Every row belongs to one group in each of 4 separate groupings. Each group adds its own fixed numbers to the row, and there is some noise. The rows also spread widely along 10 directions, which tell nothing about the answers.
In the rows, zero is written as 128.
Known rows, each followed by its group in each grouping:
[142  89 118 142 113 150 144 158 122 112 157 119 104 107 132 153 118 100
 131 152 125 124 135 129  98  70 141 122] -> J946 (2) J761 J760
[195 155  91 135  80 110 139  87 111 179 188 168  63 150 192 185 170 170
 156 128 144 193 122 122 132 132  95 163] -> J370 (0) J506 J645
[ 69 171 172 117  97  83 109  80 183 119  73 135 133 123 176 154 118 180
 147 103 205 115 118  36 163 209 121 131] -> J372 (3) J253 J591
[ 95  76  88 185 157 143 147 132 165  66 107  95 109 123 142 181 139  80
  74 114 144 148  82  70 116   7 177 119] -> J370 (1) J253 J645
[ 80 153 204 118 105  94 123  88 131 152 136 126 167 113 141  67 104 118
 166 143 154  98 158 139 107 141  85 106] -> J946 (1) J900 J591
[137 146 126 175 144  92 136 144 124 146 146 112 122 117  95 106 134 101
 123 134  59 175 104 117 147 110 121 105] -> J372 (2) J900 J760
[124 105 151 111 114 122 178 134 134 142 122 126 149 113 136 175 161 125
 108 147 140  66 135 160  83 162 159 135] -> J372 (3) J827 J591
[152 130 117 153 134 128 149  99 146 144 117 103 103 108 154 173 153 141
 135 129 151 153  90 109 122 128 129 123] -> J370 (0) J827 J760
[130 132 145 147 105  99 121 130 172 125 114 123 146 112 132 136 133 142
  96 126 124 104 135  97 111 159 159 104] -> J372 (2) J761 J760
[202  97  88 143  92 153 171 153  96 177 169 122  82  72 161 188 159 121
 148 171  98 128 119 163  84 120 129  96] -> J372 (3) J94 J760
[127 143 147  88 143 166  88 157 141 107 162 112 131 134 128 143  96 146
 143 129 151 120 184  99 126 157 112 139] -> J370 (2) J94 J591
[130 163 127 171 124  78 120  97 101 158  93 124 143  82  90  86 138 134
 162 140 143 142 135 162 106 167 131  99] -> J372 (2) J506 J760
[ 92 113 228 107 107  99 177 120 181 138 158 137 141 144 176 150 124 110
 116 146  95  93 114  98 141 154 122 160] -> J946 (1) J827 J760
[ 57 136 186 105 101 101 108 132 164  83 141 140 187 152 120  94 100 113
 105 113 155  71 199 113 120 136 145 158] -> J370 (1) J253 J591
[109 102 104 137 116 155 132 129 108 102 115 105 120  86 129 139 105 103
 160 147 178 114 150 131  99  84 140 113] -> J372 (3) J253 J760
[127 119  99 124 150 150 119 166 129  67 155 124 101 177 101 157 130 136
 115 119 154 165 145  96 151  72 146 187] -> J946 (3) J761 J645
[109 114 140 117 111 135 134 149 134 118 144 127 123 113 146 162 111 114
 138 143 126 101 145 111 112 135 131 121] -> J372 (2) J253 J591
[132 130  75 184 104  77 128 145 123 106  79 165  98 118  90 134 159 125
 122 111 148 143 118 114 144 132 191 151] -> J372 (0) J506 J760
[186 152 106 118 146 199  55 159 169 127 175  60 104 124 148 187 110 167
 140 122 104 203 140  28 141 155  87  83] -> J370 (2) J506 J591
[103 144 156 113 152 121 119 111 130 103 130 119 159 161 102 119 112 130
 120 129 172 136 172 129 120 127 135 172] -> J946 (2) J506 J645
[134 116 140 103 116 164 127 157 137 129 128 105 123  92 136 168 116 138
 158 156 144  84 148 122 106 187 132 115] -> J372 (3) J827 J760
[144 122 148 120 126 105 166 123 124 144 169 131 163 151 113 140 168 118
  89 136 117  95 160 191  86 135 147 165] -> J370 (3) J827 J645
[151 143  76 164 123 106 113 135  98 121 105 140 108 108  84 128 139 137
 149 129 149 159 141 139 124 134 154 133] -> J372 (2) J506 J760
[124  97 153 109 151 104 208 122 104 116 189 155 135 200 104 141 161 101
  89 140 116 149 145 195 124  39 159 243] -> J946 (1) J827 J760
[113 133 166  93 166 179 148 148 120 107 185 107  78 155 127 150  81 130
 197 153 132 178 121  91 174  98  73 187] -> J946 (3) J761 J760
[156 161 120 140 220 156 148 120  98 154 127  78 112 113  91 151 136 157
 160 149 123 178  97 151 132 150  96 129] -> J372 (2) J94 J645
[157 123 115 144 102 127 145 120 134 154 136 128 102 101 152 161 154 156
 134 150 133 123 117 131 107 132 129 115] -> J372 (1) J761 J760
[119 148 195 130 194 160 167  87 119 184 129  55 138  82 127 133  99 115
 187 177 115 151  97 142 107 154  71  97] -> J372 (2) J506 J760
[125 139 110 110 118 152 109 124 127 102 106 126 119 105 132 155 111 153
 161 132 223 112 171 120 115 148 141 150] -> J370 (3) J94 J760

New rows, each followed by its group in each grouping:
[101 148 172 171 133  81 136 108 136 148 127  97 152 109 113  80 128  97
 134 135 105 138 106 120 121 115 104  85] -> J946 (3) J900 J645
[181 166 115 136 145 145  93 136 127 160 168  84 107 115 121 137 137 174
 149 136  99 186 127 102 130 152  88  85] -> J372 (2) J761 J591
[125 156 184 118 116 106 116 109 158 130 177 125 131 155 152 100 109 142
 131 123 115 174 149  83 161 115 100 151] -> J946 (1) J94 J760
[170 116  80 118 137 201 109 142  85 143 110  89  94  46 130 175 115 152
 205 174 185 103 140 163  72 166 113  75] -> J372 (2) J827 J760
[103 109 170 126 104 116 140 125 176 118 117 109 170 111 150 143 140 112
  81 131 138  58 146 103  85 152 164 102] -> J372 (3) J827 J645
[126 146 128  99  95 135 116 124 120 125 133 164  97 123 143 139 120 179
 181 143 190 106 164 126 134 170 118 165] -> J372 (1) J761 J760
[160 168  96 111 197 172 122  92 101 138 110  73 116 127  88 151 138 201
 174 141 206 186 133 149 126 143 104 149] -> J372 (3) J761 J760
[159 148  86 143 108 118 103 120  95 136 144 129 119 131 109 107 145 139
 144 121 151 167 167 138 113 110 130 125] -> J372 (0) J506 J591
[111 112 173 152 184  99 219  88  93 162 140 100 182 133  79  95 168  89
  93 157 110 112 121 233  67  56 142 143] -> J372 (1) J761 J591
[133 130 138 119 147 120 141 113 134 128 129 114 151 148 117 140 162 150
  97 125 146 124 144 145 104 124 151 150] -> J372 (1) J827 J591
[ 62 101 161 148 187 138 190  94 118 105  90 109 137 104 118 140 124  80
 148 150 188  84  97 164  92  79 140 148] -> J370 (1) J827 J645
[ 85 117 125 140 119 114 134 100 139 105  79 135 145 106 136 123 125 113
 118 126 199  95 146 119 100  92 167 126] -> J372 (1) J900 J760
[117 132 127 117 181 146 146 131 112 114 119 113 110 137 105 163 114 132
 151 144 165 151 123 136 138 113 124 171] -> J946 (2) J900 J760
[176 119 126 137 118 147 134 164 111 159 188 107  89 109 141 162 134 128
 161 160  80 157 112 129 109 123  90  98] -> J946 (2) J761 J591
[115 113 126 133  98 111 134 159 132  83 145 174  88 140 136 135 116 115
 137 128 145 136 145  96 158  96 153 183] -> J946 (1) J94 J760
[141 164 107 155 125  94 107 127 120 124 128 146  99 136 106 124 147 168
 140 121 137 159 125 114 147 151 126 137] -> J372 (2) J761 J645
[137 134 105 149 148 114 123 151 124 109  88 125 124 108  80 149 146 146
 126 129 145 117 129 140 125 176 171 137] -> J372 (2) J827 J760
[149 137 129 138 185 139 115 127 162 110 132  66 143 156 105 154 146 159
  79 112 130 186 116  86 126  98 139 125] -> J946 (2) J761 J591
[127 135  96 116 134 121 119 121 131  89 126 143 126 168 113 161 134 159
  99 113 182 157 169 120 137 108 168 191] -> J372 (2) J253 J760
[145 153 140 126 138 137  97 145 121 128 165 117 128 129 102 105 121 153
 150 141 118 137 164 136 129 159 107 128] -> J946 (1) J94 J645
[166 168  96 144 110  75 102 140 124 120 122 165  99 150  90 138 160 193
 130 117 148 167 138 132 158 181 147 178] -> J946 (2) J761 J760
[159 121 143 146  97  99 144 110 177 164 128 105 129 105 177 199 155 156
  93 140 109 127 100 100 110 173 137 101] -> J946 (2) J253 J760
[ 96 105 163 102  79 133 130 164 144 101 150 159 130 122 146 143  90  94
 133 145 129  82 181 102 116 137 149 151] -> J372 (2) J506 J760
[183 128 107 155 123  97 151 126  88 166 157 128 138 111  95 113 167 125
 116 150  93 141 144 207  85 123 143 121] -> J372 (2) J827 J760
[ 73 123 199 111 186 179 175  97 163 124 125  50 131 109 167 172  81 110
 156 153 143 145  88  67 139 102  91 121] -> J372 (3) J253 J760
[169 139 126 154 130 134 116 158 139 159 143  95 118  88 123 138 151 144
 131 143  74 134 117 111 118 171 116  69] -> J372 (1) J94 J591
[149 112 125 126 140 107 178 114 121 133 156 126 151 159 116 164 184 123
  82 123 140 133 138 175  93  93 159 176] -> J370 (3) J827 J591
[167 139 122 117 103 124 119 116 101 153 181 126 151 137 116 109 133 129
 122 143 125 150 199 170  88 112 130 138] -> J372 (2) J506 J760
[112 129 153 111 129 143 139  83 135 124  96  93 144 103 140 138 115 149
 153 145 223 104 144 134  91 124 125 127] -> J946 (3) J761 J760
[173 114 113 118 146 149 161 138 114 157 162 106 132 138 126 189 162 132
  98 146 105 142 142 149  89 124 142 136] -> J372 (2) J506 J591
[115 130 144 109 134 120 151 122 136 108 154 150 107 174 145 154 139 136
 120 122 144 131 137 105 149 116 137 194] -> J372 (0) J827 J645
[ 93 130 146 124 146 164 125 147 116 112 130  96 122  99 111 111  79  96
 181 152 140 123 145 109 130 107 103 112] -> J372 (3) J900 J760
[105 149 144 160 148  92 149  87 136 155  93 112 116  95 152 142 137 128
 148 128 148 154  73  96 128 120 109  92] -> J372 (2) J900 J591
[144 142 135 107  99 135 105 130 120 138 142 139 120 103 146 132 108 155
 164 145 162 109 181 132 111 171 122 123] -> J372 (2) J94 J760
[ 91 144 158 137 115  74 158 108  84 122 138 176 131 133  97  85 136 103
 174 135 167  99 149 193 119 131 124 181] -> J370 (3) J827 J645
[127 168 149 106 185 163  96 122 123 143 156  70 150 136 100 111 106 146
 148 139 124 168 160 117 128 136  80 111] -> J372 (2) J900 J591
[184 150  70 113 133 190  82  71  70 164 156  89 108 104 154 133 131 182
 196 153 226 177 174 171  72  90  70  96] -> J946 (1) J900 J645
[106 136  92 136  88  85  89 133 139  80 101 182 118 147 128 138 135 141
 105 104 203 112 170 102 126 119 173 158] -> J946 (2) J900 J645
[ 56 132 161 133  98  73 139 151 170  65 123 191 114 165 123 139 110 115
 119 110 137 101 139  79 185 148 167 213] -> J370 (1) J253 J760
[110 123 108 130 163 157 135 101 123 111  93 101 128 101 125 162 114 121
 141 138 213 123 137 135  93  90 137 129] -> J370 (2) J900 J760
[118 129 129 170 101  72 130 134 161 111 118 150 129 123 133 120 154 122
  80 112 109 116 123  89 130 124 174 119] -> J372 (1) J94 J645
[145 171 122 182  95  39 111 102 128 163 108 130 169 106  80  58 167 136
 104 116 109 143 148 154 114 154 146  90] -> J372 (3) J900 J760
